Each new row is followed by its nearest point in the smallest flat space through zero that holds the last named rows.
(in the rows, 128 means zero)

Z903 (6 x 19):
[[152 146 128 110  80 132 124 158 105 119 130  75 101 183  66 142 156  83
  167]
 [101 122 183 105 114 129 187  92 108 104 130 154 146 156 159 129 111  80
  146]
 [162 121 162 159 110  85 151 127  87 138 123 131  69 117 132 137 140 158
  174]
 [137  38 121 169  55 181 120 172 119 119 151 180  82 149 168 207 150 112
  138]
 [122  99  99 105 126 173 127 103 156  80 193 196 136  97 115 175 189 180
   90]
 [148 158 121 148 152 134 120 168 117 164 133 136 135  73 174  84 173 140
  160]]
New rows:
[143 101 159 195 111 137 151 163 193  60 132 166 169 222 103 149 142  72
 100] : [107  93 128 114  89 165 132 130 136 103 136 137 136 177 124 167 116  80
 115]
[154 109 112 110 197 158 140 195 119 133 132 138 194  97  52 107 124 164
 143] : [133 157  98 116 152 138 105 139 145 133 139 117 147 104 111 107 155 146
 117]
[ 87  91 107 114 137 136 117 136 163 112 152  69 114 148 104 183 138 167
  77] : [124 105  93 121 120 140  98 120 156 108 136 123 123 145  82 165 118 149
  85]

Z897 (6 x 19):
[[180 118 160  70 132 124 156 110 126 142 146 147 172 119  87 174 172 168
  153]
 [ 93 139 150 139 171 149  72 117 104 154 132 153 148  97 141 173 105 118
  143]
 [114 131  96 168  96 150 191 156  46 133 103  94 176 111 162 181  95 127
  195]
 [130  81 144 126 155 137 112  85 180 136 138 138 176 155 147 107 138 120
  112]
 [100  71  96 143 129 128 191 117 113  66  61 149 124 141 107 177 189  86
  108]
 [101 132 123  45 152 159 146 101 106 100 124 101 113 104 146 215 122  88
  194]]
New rows:
[155 126 113 151 111 128 115 153 123 157 136 127 131 128  70 169 140  91
 100] : [132 132 132 142 126 119 129 140 111 129 118 150 125 119 103 140 145 139
 116]
[133 127  75 140 129 115 129 107 161  70  87 130 200  82 104 167 163 114
 101] : [120  90 123 138 137 130 153 114 124 108  99 150 149 135 115 157 164 115
 117]
[131  50 124 106 143 139  74 130 125 106 155 143 126 168 107 143  50 109
 161] : [111 119 134 113 151 143 106 105 144 131 136 122 138 129 152 134 113 110
 138]

Z820 (6 x 19):
[[155 106  82  70 123 139 115  97 125 103 181  88 109  81  37 147  87 168
  213]
 [135 137 156  41 135 177  46  76 121 146 131 191 204  54 146  98  87 156
  153]
 [208 134 152  87 128 160 116  60 107 111 181 194 116  63  99 101  58 118
  214]
 [157 106 197  60  85 198  74 144 146  69 140 183 129  58 109  96 113 146
  178]
 [156  84 169  96  86 201  83 196  50 144 173 201 130  41 106 141  73 203
  162]
 [172  68 184 108  93 160  85 122  90 145 199 239 198  68 124 103  49 121
  190]]
New rows:
[127 175 119 124 106 133 165 182  85  96 118 119 124 120 134 150  95  68
  92] : [135 135 136 153 126 130 148 150 114 129 122 133  98 136 138 133 135 127
 114]
[ 92 177 162 172 126  99 106 132 167 134 184 118  73 133 130 149 134 130
  98] : [128 136 128 148 129 121 147 140 131 122 117 118 104 145 133 131 143 120
 114]
[130 119 165 103 136  94 122 185 116 104  90 206 130  99 108 102 146  99
 114] : [133 119 174 131 107 150 118 155 133 112 121 166 130 120 149 111 135 119
 120]
[143 110  85 135 124 100 118 110 104 169 127 131 112 102  93  98 138 124
 128] : [134 128 106 130 138 119 134 114 111 145 143 122 129 125 116 138 111 135
 139]
[157 150  93 161  97 131 140 169  94 157 148 127 109 163 143 164 132 104
 129] : [136 123 119 171 128 115 160 153  96 148 139 129 103 144 129 145 122 129
 117]
[118  95 150 130 139 146 149 115 134 155 140 158 142 155 173 116 177 128
 150] : [124 122 146 141 124 123 126 130 133 133 125 150 149 138 150 117 130 108
 117]

Z381, 6 rows:
[[130 130  90 134 125 165  74  83  83 102  95  97 124  94  77 105 148 105
  140]
 [189  88 122 152 116 123 148  73 117 189 133 116 115 187 134 154 142 117
  109]
 [146  73  52 144 116 128 114 191 138 145  96 128 132 105 136 101 120 123
  163]
 [130 150  95  94 128 162  90 148 147 141 188 141 121 136 141 105 139 155
  162]
 [101 115  91 115  93  87 149  91 104 116 141 102 117 103 161  99 178 173
  121]
 [140 134 126 167  92  98 157  95 178 134 144 117  69 161 110 147 103  85
  133]]
New rows:
[ 77 143 115 121 113  97 120 132 169 143 100 147 146  78 134  78 128 130
 108] : [ 94 131 116 124 118 106 137 153 135  98 118 126 128  93 137 110 128 139
 135]
[111 128  50 150 113 112 123  66 117  89 169  81  88  74 124 150 140 206
 163] : [102 134  70 120  84 108 120  79 118 105 152  95  92 100 131  90 170 150
 144]
[121 121 124 104 101 133 108 169 155 149 126 146 112 139 146 144 145 140
 125] : [131 124 117 120 128 128 129 157 146 141 146 140 129 135 146 124 124 140
 140]
[159 188 119 140 100 139 127 142 125 129 167 126 128 150 131 134 139 109
 117] : [135 147 131 123 125 140 120 116 144 136 159 132 112 148 124 132 125 125
 135]
[136 154 125  52 102 112 165 122 142 106 108  94 135 121 133  87 137 141
 129] : [102 137 123 116 117 111 136 122 124 110 138 122 125 110 141 114 144 149
 126]
[120 101 128 125 118 206  94 110 120 125 175 137 154 134 170 170 130 144
 127] : [145 136 129 104 144 161 103 123 115 149 156 137 142 146 135 127 142 147
 131]

Z305 (6 x 19):
[[167 222  44  72  59  72 143 143 162 124 104 104 142 182 152 133 121 115
  115]
 [111 134 114 159 104  85 104 149 135 174 110 130 211 121 152 124 147  94
   80]
 [ 86 121 116 141 119 128 145  91 158 164 107  94 145 153 154 163 136 142
  172]
 [163 139 166 110  84  76  99 149  76 145 111  88 175 157 151  70  80 123
   88]
 [154 142 142  72 111  87 138 141  99 119 153 139 145 163 102  86 133 117
  160]
 [201 178 191 125 104  68 142 128 159 204  76 146 110 173 196 116 140  23
  100]]
New rows:
[132 139 106 146 131 127 153 129 126  92 125  91  70 132 116 157 161 122
 125] : [135 143 106 123 133 148 140 121 148 110 125 130  89 126 128 148 127 136
 133]
[127 155 112 137 144 164 128 129 126 206 127 160 196 165 190 107 167 109
 125] : [114 131 131 145 118  97 129 127 148 175 114 137 173 137 149 135 157  91
 125]
[131 206 139 116 119 123 149 123 113 122 145 125 128 110 121 135 178 137
  68] : [147 153 105 121 120 119 125 147 136 118 128 144 127 122 126 126 134 112
 101]
[138 124 107 134 135 133 124  98 114 110 130 110 183 151 206 139 132 125
 129] : [114 131 119 136 111 117 124 121 133 146 112 103 153 139 147 134 120 134
 125]

Z429 (6 x 19):
[[119  99 105 131 134 150 139 135 123 223 118  89 147  98 167 109 118 124
  157]
 [163 114 108 102 121 158  83 115  75 115 148 152 195 143 161 112  62 121
  151]
 [ 53 133  67 169  92  69 144  45 144 120 127 197 166  80 128 127 145 120
  125]
 [161 145 143  98 117 103 142 145 204 142 112 116 148 102 114  79 138 166
  158]
 [ 97  92 129 107 153 169 151 136 114  84 172 166 164 164 143  90 129 132
  156]
 [107 167 102 100 133 162 136 107  89 156  17 162 136  80 195  59 177 136
  116]]
New rows:
[130  99 103 145  81  77 154 117 157 135 130 165 125  94  88 146 177 167
 132] : [103 137 116 149 108  78 147 103 180 128 132 141 129 101 102 130 148 137
 129]
[114 160  82 153 178  99 101 166 160 107 160 160  87 143  84  99  97  89
 114] : [123 129 136 138 125 111 131 125 141  98 150 136 118 141 104 146 130 127
 121]
[156  89  99 164 134  83 144  81 125 117 100 132 105 106 158  98 124 144
 119] : [116 138 110 137 115 111 127 106 131 139 110 140 135 105 133 125 133 127
 124]
[152  93  85 179  81 131 102 159  97 160 148 150 101  89 167 122 169 179
  86] : [117 130 112 141 124 127 125 116 112 158 109 121 122 111 142 137 130 118
 120]
[ 93  77 169 148 143  75 181 115 117 172  78  93 111 135  79 162 135  93
 166] : [ 98 112 126 160 133 114 153 133 148 171 138  95  95 117 116 155 148 119
 123]

Z317 (6 x 19):
[[138  99 173 122  17 103 105 151  82 114 144 152 184  52  98  94 139 132
  151]
 [ 60  84  96 196 162 158 153  99  94 103 167 151 201  74 119  69 166 133
   75]
 [122 127  97 164  84 138  73 160 118 141 179 181 232  54 108  17  89 151
  136]
 [123 102 133 121  76 160  35 101 180  77 150 102 231  88 136  24 104 170
  117]
 [104 118 127  94  46 121  72  88 121  97 172 173 171 110 189 128 143  59
  127]
 [ 84 112 149 142  94 144  97 100 137  97 180  89 182  17 104 124 144 108
  118]]
New rows:
[124  83  87 166 150 159 163 158  81  93 118 104 119  78  75 146 175 122
 176] : [109 110 142 163 145 126 176 138  93 131 130 115 126  82  84 140 155 138
 118]
[ 97 115 171 115  82  96 101  93 152 166 181 178 120 122 122 113 155 153
 177] : [132 127 138 115  81 117 107 132 117 126 141 147 145 108 134 124 126 111
 141]
[ 88 124  96 158 110 152 111 105  76 126 160 162 175 165 168 139 125  95
 138] : [101 122  97 135 120 130 122 109 107 124 156 183 153 137 169 115 141  89
 112]
[144 133 102 124 165 142 102 130 139 166 139 159 136 110 138 143 147 101
 113] : [116 147 101 136 147 132 123 127 133 144 150 146 127 124 140 134 117 105
 127]
[ 80  87 162 161 133 151  81 129 158 110 115 142 124 156 170 108 182 158
 105] : [114  98 128 127 132 143 123  95 135  92 118 122 150 154 151 103 148 141
 101]

Z773:
[[ 97 109 197 136 142 142 203 148 101 134 138 167 159 166 125  86 217 165
  135]
 [155 147 154 158 152  75 114 146 115 185 147 121  92 171 121 130  62 169
  130]
 [180 197 186 154 134 110 163 131 120 116 104 144 136 133  67 143 154 118
  114]
 [123 110 166 155 126  95 162 138  82  84 129 106 143 130 136 120  82  94
   86]
 [175 204 138  95 144  85 118 111 192 140 179 120 115 161 140 137  97 156
  211]
 [173 203 209 154 188 152 148 176 130 157 121  77 111 131 153 101 110 124
  159]]
New rows:
[109 141 138 125 138  77 180 163  77 154 132 180 124 175 124 142 147 154
 173] : [124 125 164 136 133  93 160 131 116 149 152 160 132 175 113 116 147 172
 137]
[144  77 120 110 150  79 104  89 160 144 122 127 133  90 104  86 181  86
 177] : [122 128 107 106 117 137 123 113 149 120 133 140 135 123 128 132 152 130
 146]
[115  90 111 169 181  78  95 111 133 154 134 103 170 168 148 175  90  83
 137] : [125 111 116 133 126  97 112 127 119 130 143 113 116 137 143 132  71 128
 120]
[163 177 151 161  90  84 175  89 122  89 132 117  77 139  84 102 127 115
  82] : [162 163 162 148 118  82 154 119 112  97 122 138 138 136  84 147 113 110
 103]
[136 138 177 104 159 134  81 165 145  85  79 104 104 164 176  95  80 173
 123] : [135 139 150 136 155 132 125 150 126 143 137  92 115 132 163 111  90 127
 143]
[147 116 167 132 169 117 104 142  98 181  80  85 154 121 160 103 164  76
 100] : [129 130 157 154 152 165 134 161 104 143 100 102 121 111 139 111 129 114
 108]
